The rows come from 4 hidden closed curves, with some noise, and rows from the same curve form a group. Each curve winds through 8 dimensions. The rows are also pushed far along 5 directions, which tell nothing about the answers.
Some rows, each with its group after it:
[  3 -43   7   6  13 -12 -15 -35  21   8  -3  29  13   2   0 -20  -6  12
  31  -1]  (2)
[  1   9   7 -10 -11  -4  13  16 -26   2  -8  -7  -8  -6   8  -6  28  -1
  -4  16]  (0)
[-11  20 -28  32  47   3  24  25 -21  -8   1 -13 -14 -11 -15  22   2  25
 -17 -26]  (2)
[  1  32   4 -15 -19   0   5  34  20 -16  -7   7 -25   0 -11  26 -29 -23
 -30 -39]  (2)
[ 11  34  -7  -3 -56  -1   6   8   9  -9 -11   5  13 -10   1  19  -7  20
 -14   6]  (0)
[ -7  22   0  14   7 -27   6   5  38  -6  -6  36  -2 -22 -35  40 -41  10
 -22 -32]  (0)
[ 24  29  -4   8 -84   6  -7  -8  -9  11  -8  -3  17 -12  -6   6  -1 -38
 -19  24]  (2)
[-18   9  17 -22 -29  15  -5   4  -8  28 -20 -19  37   0  24 -18  26  24
   6  35]  (3)
[ 23 -12  13 -11  29  15  -7   0 -44  10  14 -26  -6  22  24 -20  12 -35
  17   2]  (3)
[ 31  -5 -15  27  10 -15   2 -10 -17   5  -7  11  -5  -9  -2  -4  -4  -3
   4 -19]  (0)
[  3  -1  -9 -13  -6  34 -14  -2 -20   2   9 -38  11  17  33 -15   1   7
  14  13]  (3)
[ -1  21 -47  43  16 -16  57   0 -36   9 -42   7   0 -24  -6  -5  10  43
  11  36]  (3)
[  0  -6   3   7 -24 -10   8 -13  -2  -9  -6  11 -32 -14  -4  23 -24 -15
   8 -25]  (2)
[ -5 -12  14  -7  57 -15  -6  -1 -18   2  13  -8  -6  15 -10  -1 -10  17
  -1 -14]  (1)
[ 20   0  -5  11  39   7  13   8 -47  13   0 -17  -8   4  16 -13  14 -16
  10   6]  (3)
[ -1 -28  12  -7 -10  -6  -6 -20 -18  -4  17  -5 -32   1   5  -5   7 -26
  14  10]  (2)
[ -8   7 -21  17   2  20  28  25 -21 -13 -17  -9  -8 -15   3   7  15  22
  -3 -11]  (0)
[-32  -6  20 -30  22  12 -16   1  11  14  -2 -19   6  32   6 -13  -1  18
   5  -9]  (3)
[ -3  12   8 -24 -34  37 -10   8 -20  -4  10 -42   6  29  17  -5  12 -33
   5   1]  (2)
[ 13  -2  10  -6  -8  28   0  18 -20  -9  10 -10   0   9  14   1  17 -22
   7  -7]  (1)
[ -5 -55   1   4 -14 -26 -30 -71  38  11  -5  34  18  13 -29 -42 -27 -26
  27  10]  (3)
[ 11  12  12 -12 -20   0 -15  -2  26 -11  10  -2  -3   5   4  15  -5 -12
 -14 -15]  (1)
[-17 -20   7   2  47 -20 -23  -8  15  15  15  12  10   9 -13 -11   0  11
   5 -23]  (0)
[  0  13  -9  28  29  -9  22   6 -22  18 -11   9   7 -12   0  11   6  17
  16  -9]  (0)
[ -6   9  12  -8   4  11  -1  21   9  -8  18  -5 -19   4  -1  15  15  -8
 -20   2]  (0)
[ 10   0 -41  35  -9  -5  12 -13 -13  10 -24   0   2 -19  -1 -14 -10  18
   0   7]  (3)
[  5 -16 -19  20  12  21  21  -5 -18   6  -9  -1  21   1  13 -27  34   9
  26  49]  (0)
[  1 -44 -26  61 114 -20  19 -10 -25  18  12  20 -28  -5  -8 -17  24   6
  30 -12]  (0)
[-40   5  12 -32   2  24 -42  26  60   7  13  -8  55  12  -4 -15  11  52
 -35  18]  (3)
[-15 -12  -8   5   4 -16  16  -2  10 -18  -1  19 -18 -11 -25   2  -2 -11
  -2   3]  (2)
[-20  -8 -18   1   7   9 -10 -15  10  16  -7 -16  21   6   4 -27  -3  22
   0  31]  (1)
[ -5  -8   2   4   7 -17 -17   1  31 -13   6  30   2 -17 -38  12 -27   0
 -27 -36]  (2)
[ 30 -12  -8  15 -56 -30 -20 -53   9  25 -16  25  26 -16 -16 -25 -24 -38
   1  29]  (3)
[  8  -7  28  -9   4 -12  -3 -12 -10   7  17   4 -21   8  -1   6   4 -40
   7   6]  (2)
[-12  -9   3  19  51   3  16   2  10   3  -1  14  15  -4  -8   8  12  27
  12   4]  (1)
[  4  21 -28  14 -50 -13   9 -16   2   7 -30   5  35 -21  -4  -8  -1  42
  -6  33]  (1)
[ -2  34  19 -13 -31  14  11  19 -29  11 -14 -24 -12  -6  24  28   1   3
  -3 -13]  (2)
[ 14  27  -5   8 -38   9   9   3 -19  27 -24  -9  10 -11  26   2   7  18
   2  20]  (2)
[ 36  19 -17  28 -25 -40  16 -13   9  -7  -8  29 -27 -31 -17  17  -9 -26
 -21   1]  (1)
[-23  -4  18 -30  37   7 -24   7  22   3  23 -18   2  22  16   2  -9  27
  -4  -1]  (3)
[  6  -8  23 -32  28  -4 -24  25  10 -21  36  -5 -26  18   4   4   3 -12
 -20 -25]  (3)
[ -9   2 -10  17  31  -8  25   9 -15 -14   8  -1 -17  -5 -18  14  11  23
  -8  15]  (1)
[ 18 -15   1  -1  -7   5 -12  -8 -19  -3   1  -7  -1   7  10 -11   6  -8
  12 -23]  (0)
[ -9  -6 -16  23  14  -8   3   3  23 -15  10  29  -5  -9 -33  16 -21 -15
  -3 -30]  (0)
[-42  24 -14 -12  35  -5  -5  25  39  -2 -17  -8  45  -5 -20   0  -7  93
 -40  -1]  (1)
[ 34  -5  11  -4 -35   8  17 -18 -52  12 -20 -11   1   0  27 -17  17 -36
  30  28]  (0)
[  0  -9   5  -9  -9 -19  -8 -27  10   7   0   5 -12   3  -2  -4 -27 -21
   6   6]  (0)
[ 15  40  -5  -5 -55   5   5   3  -9   0 -15  -7  21  -7   2  17 -15   4
 -10   7]  (3)
[-16  15 -14  21   2 -27  30   9   1 -10 -13  22 -14 -34 -37  21  -7   5
 -23   1]  (2)
[ 11  -7  17  -4   8  -6 -10   6 -10  -9  15   6 -27  -3 -10  15 -10 -29
 -11 -36]  (2)
[  7  10 -34  48  44 -30  29   8   1   9 -23  34   4 -36 -33   6 -12  21
 -19   0]  (3)
[ 19 -20  -6  11  35 -18   5   0 -32  -7   9  -4 -47  -1   8  -8   9  -9
   4 -29]  (0)
[ 12  -2  -5   3  11   1 -10   0   5  13  -3   2 -11   7  17  -7  -9  11
   2  -8]  (2)
[  3 -24 -17  15  28 -21  -6 -10  56  -5 -11  49  12   1 -25 -19 -23  11
   0 -11]  (2)
[ -2  27   0 -18 -20  -9   3   8  -8 -12  -6 -26 -18  -2   4  14  -7  13
 -23 -12]  (1)
[ -1  -5  45 -46 -17   7 -37  -3   0  13   7 -18  28  23  16 -19  15  -5
  -4   1]  (0)
[ -8   0  31 -37 -10   3 -34  -7  43  -6  16  -4  25  19   0   0   0   1
 -13  -4]  (1)
[-12   9   6  -4 -25  26  16  -1 -16   1 -13 -27   0  -2  11   6  13 -18
   7  13]  (1)
[-19  -4 -15   1 -15  30 -15  11  26   6  -2  -4  48  -3   3 -21  24  37
 -10  34]  (3)
[-41  25   0 -22 -15  22  -8  20  20  -2   0 -22  49   9 -13   0   9  58
 -30  37]  (1)
[  6   0  18 -17  42 -11 -19  11  11   3  14  -2  -2  13   1  -4  -1  -4
 -18 -18]  (1)
[  3  15  17 -12 -24 -21  -5  -2  12  -7  17  12 -38  -3 -15  32 -35 -37
 -17 -12]  (1)
[ 17  66  -5   7 -13   4  41  47 -47   1 -16 -20 -27 -20  14  46   1   4
 -24 -10]  (3)
[ -2 -33  -5  -9   5  12 -32 -36   3  12  15 -22   6  26  18 -36  -7  -7
  19  18]  (1)

New rows. What belongs after each?
[  7  -3  11 -12 -11   2 -22  -9   2   8   9 -10  11  13  18  -6  12  20
   6  -1]  (0)
[-10  -2  18 -20 -31  -6 -18  -5  20   8 -13   7  23   4  -5 -11   4  14
  -5  -3]  (3)
[ -2  -8  20 -19  32 -20  -7   4  -9  -6  22   4 -27  16   1   8 -13 -22
  14 -34]  (0)
[-26  20 -18   9  -4  29  11  26  -2   3  -6 -11  22  -2  -1   5   7  13
  -1   2]  (0)
[ -9 -19   9 -31  -6 -18 -37  -4  58 -25  16  26  -8   6 -21   0 -50 -18
 -15 -51]  (1)
[ -8  23   6 -14 -12  -9  10  10   3  -4  -4  -4 -23  -2   0  24 -28 -11
  -9  -6]  (0)
[-16   5  -1   5 -29 -20  -6 -12  22  -1  -1  20   6 -25 -31  12 -15   5
 -24  10]  (2)
[ 25 -18  -2  16  17 -26  -1 -20  -8   4   0  23 -19  13 -19 -18  -2 -33
   5 -10]  (3)
[ 22  16  -6  -7  -4  -9   3  15 -24  -9   2 -13 -33   1   9   5 -11 -15
 -13 -20]  (0)
[-17 -12  11 -20 -41   9 -17 -16   4  20 -15 -11  32  -1   8 -27   3  -9
   5  30]  (3)
[ 17  -5  12  -5 -39   2  -7 -34 -13  15  -5  -3   3   8  16  -4 -16 -37
  29  11]  (0)
[  4  -6  -9  -3 -14   4   2   4 -20 -12  -4 -13 -17  -2   6 -11   6  -4
   0 -10]  (0)
[ 19  -1  -7   0  -5  -5  10  -2   7 -17   4  14 -10   1  -3   1  -9 -16
   2  19]  (0)
[ -6  30   3 -35 -69  17 -24  11  31   7 -20  -9  33  13   0 -11 -24 -13
 -26   0]  (2)
[-12  -9 -16  33  47  -3  18   7   5  -6   3  15 -10 -11  -4  15  12  43
   9 -16]  (0)
[-35  45  21 -29 -33  19   6  43  12  10 -18 -17  26  -9   9  24  14  42
 -28   7]  (3)
[-12  13  23 -24  14  19  20  26 -38   2  -6 -29  -1  10  31   8  32  27
  16   6]  (1)
[  8   5   5 -27 -51  45   1   9 -38  14 -16 -42  -4  23  46 -27  21 -35
  20  20]  (2)
[ -7 -20   5 -19  -8  16 -42 -19  17  15  13 -24  13  21  19 -23 -15   3
   3   0]  (3)
[ -8   0  18 -38 -66  23 -28 -13   9   5  -9 -26  18  10   9 -20  -5 -21
 -16  22]  (0)
[  9  11  18 -24 -40  19 -30   4  10   7   6  -6  28  12   4  -2 -13 -25
 -12  -8]  (1)
[ 22   9   6   6  27 -18   2  10  -6   2   7  12 -17  -5  -3  10  -4 -17
 -13 -15]  (1)
[  9  -9 -10  22 -66 -34 -15 -47  39   1   0  43   2 -27 -38   6 -31 -27
 -13  23]  (2)
[-18  -1  -2  -3 -38   2  -1 -10  13   2 -15   3  -3  -6 -16  -2 -16 -22
  -7  -1]  (3)
[ 20   3  13   6  19 -24   6   2 -32 -15  27  -2 -47  -4   0  31   8 -10
  -2 -27]  (2)
[-44  38  -5 -29   0   8  -7  35  42 -19 -14 -24  28  -1 -14  16 -11  72
 -49 -21]  (1)
[-16   1 -10  14  35 -31  16   1  21  -8 -13  26 -20  -5 -33  11 -23  21
 -10 -24]  (3)
[ 33  18  -2  12 -55   0  27   0 -21   5 -19  12 -30 -11  21  14   4 -33
  16  11]  (2)
[ 12 -16  -5  18 -20  -2  26 -30 -36  20 -31   4   7  -7  13 -22  14 -20
  44  26]  (2)
[ 16 -15 -27  26 -78 -15 -17 -44  16   5 -25  25  35 -27 -26 -25  -9  -6
  -5  10]  (0)
[ -8  17 -18   2  15  -8  16   8 -16   9 -14 -14   2  -5  10  -5   1  36
  -4  22]  (3)
[  9  11 -10  -3 -22 -19  13 -16  -9 -10  -7   5 -11   0  -4   2 -16  -6
   6  13]  (3)
[ -2   5  26 -17 -13  -5 -10  -3   0   3   1   0 -11   0   2  19 -19  -5
   0 -30]  (2)
[  2   8  -5 -10 -16  16  -8   2  -4  -6  17 -23  -9   4  21   8 -10  -4
   0  12]  (3)
[  3  -4   1  -1   9 -23  -4 -13  18 -12  18  14 -27  -3  -6  18 -26  -7
  -2  -3]  (3)
[-25  48 -19  17  -3  -1  17  42  32  -8 -14  11  15 -28 -18  40   1  77
 -43 -14]  (0)
[-14   3 -14  11 -53   6  10 -22  14   3 -22  10  12  -9 -18  -2 -13 -12
   5  21]  (3)
[ 24  13   0   6 -36 -21  -5 -13  16   9 -15  26   0  -9  -7   5 -23 -14
  -8  -5]  (2)
[-12  -3   9  -5 -13  14 -14  -4   9   2  10 -10   1   6  11   7   8  15
   5  -8]  (0)
[ -8 -13 -14  10  37 -31   2 -19  37 -17   7  35   9  -5 -29   3 -26  29
   1   5]  (3)
[-31  11 -18  11 -31   3   3  -4  10  15 -20  -1  38 -27 -14  -6   8  44
 -18  43]  (2)
[-13 -10   5 -10  35  -2 -10  -4   3   5  14 -13 -15  14   5  -5  -9   2
   0   2]  (1)
[ -3 -19 -14  20  42  -1  -8 -15   6  20   7   8  12   8   4 -16  -9  26
  18  18]  (1)
[ -1   5  13 -25 -32  20 -24  -4   6  -8  16 -22  11  29  -3  -6  -4 -40
  -4 -10]  (2)
[-17  -2   4  -4  22  -3   1   9  14 -12   6  10  28   3 -15   1  19  37
  -3   0]  (2)
[  6   0   5 -10 -15  -4  -4 -15  12 -12  -1 -14 -11   1   2  -3   8 -24
 -10  -3]  (1)
[-12 -23   5  12  49 -14  13   3   2   3   1  17 -12 -15  -6   2   6   6
  10  -2]  (3)
[ -3   8  20 -28   7  -7   6  22  -1 -13  -4   4   3   2  -4   5   1   3
  -9 -10]  (0)
[-25  -6 -13   5 -45   2   2 -22  34   1 -28  18  32 -12 -22  -8 -23  10
   6  10]  (2)
[ 16  54 -13  32 -21   0  34  39 -13  -9  -4  10 -24 -29 -21  51  -1 -17
 -38 -13]  (2)
[-16   4  -5  12  44   8   9  28  42 -21   7  28  14  -5 -27  20  -2  34
 -20  -8]  (0)
[  3  -4   7 -13 -11 -12 -12 -17  30 -17   4  -4  -9  -1  -9  -1  -2 -22
 -16 -10]  (1)
[-23  -4  37 -35  27  18  -8  13  -4   5   1 -21   8  26  15   1   0   3
  15 -26]  (2)
[  2   6  -9  16 -38  -2   9  -8   3  -6  -2   8 -13 -13  -1  19   0   3
   3  -5]  (0)
[-18  32   6 -44 -80   9 -17  -8  15   3 -17 -22  39  16   1 -10 -18  11
 -14  27]  (3)
[  8  -2   2  -9 -38   5  -4  -2   2 -15  -3   4   6  -5 -16  -4  -1 -42
 -11  -2]  (1)
[  6 -16   7   2  78 -11  26  16 -37   3  -8  -2 -19   0  12 -14  24  14
  12   3]  (0)
[  4  33 -11   9  15   7  21  23 -16   2 -15  -7  16  -4   6  18   0  39
  -5  -4]  (3)
[ -9 -12  -6   6   5 -10   5 -14   9  -5   2   4 -29  -3  -3   3 -13  -5
   5   3]  (0)
[ -4  -5  -7  -5   7 -16 -21 -12  26 -17   4   3  -3   2 -20   8 -37  16
 -19 -38]  (1)
[-27  17 -18   8 -21  -2  13  13  26 -27 -12  16  27 -17 -42  17  -7  24
 -22 -11]  (2)
[-41  27  -3  -8 -35  22   5  12  42  -9 -22  -6  36 -14 -24  20 -12  21
 -29   4]  (1)
[ 21   4  -6  -4 -36 -20   0 -11  34 -29   5  33 -11  -7 -26  13 -33 -30
 -15   6]  (0)
[ -5  19  -3 -16  23  19   6  45 -11   3   4 -17   4   9  31  -6  31  38
  -5  14]  (1)
[-12  39 -16  -3 -31   2  10  37   1 -15 -13 -11 -14 -20 -10  22  -4  25
 -44 -23]  (0)
[ -7  12 -36  25 -50   0  24  -1  25 -11 -25  29  31 -30 -30  -5   4  12
 -15  47]  (0)
[  4  12 -27   3  -8   8   2   2   5   4 -18  -2  31   0  -2 -18 -16  14
  -6  17]  (0)
[  8 -44  14   0  13 -15 -23 -31  -2  12  13  12  10   8  -2 -39  30 -15
  17  18]  (0)
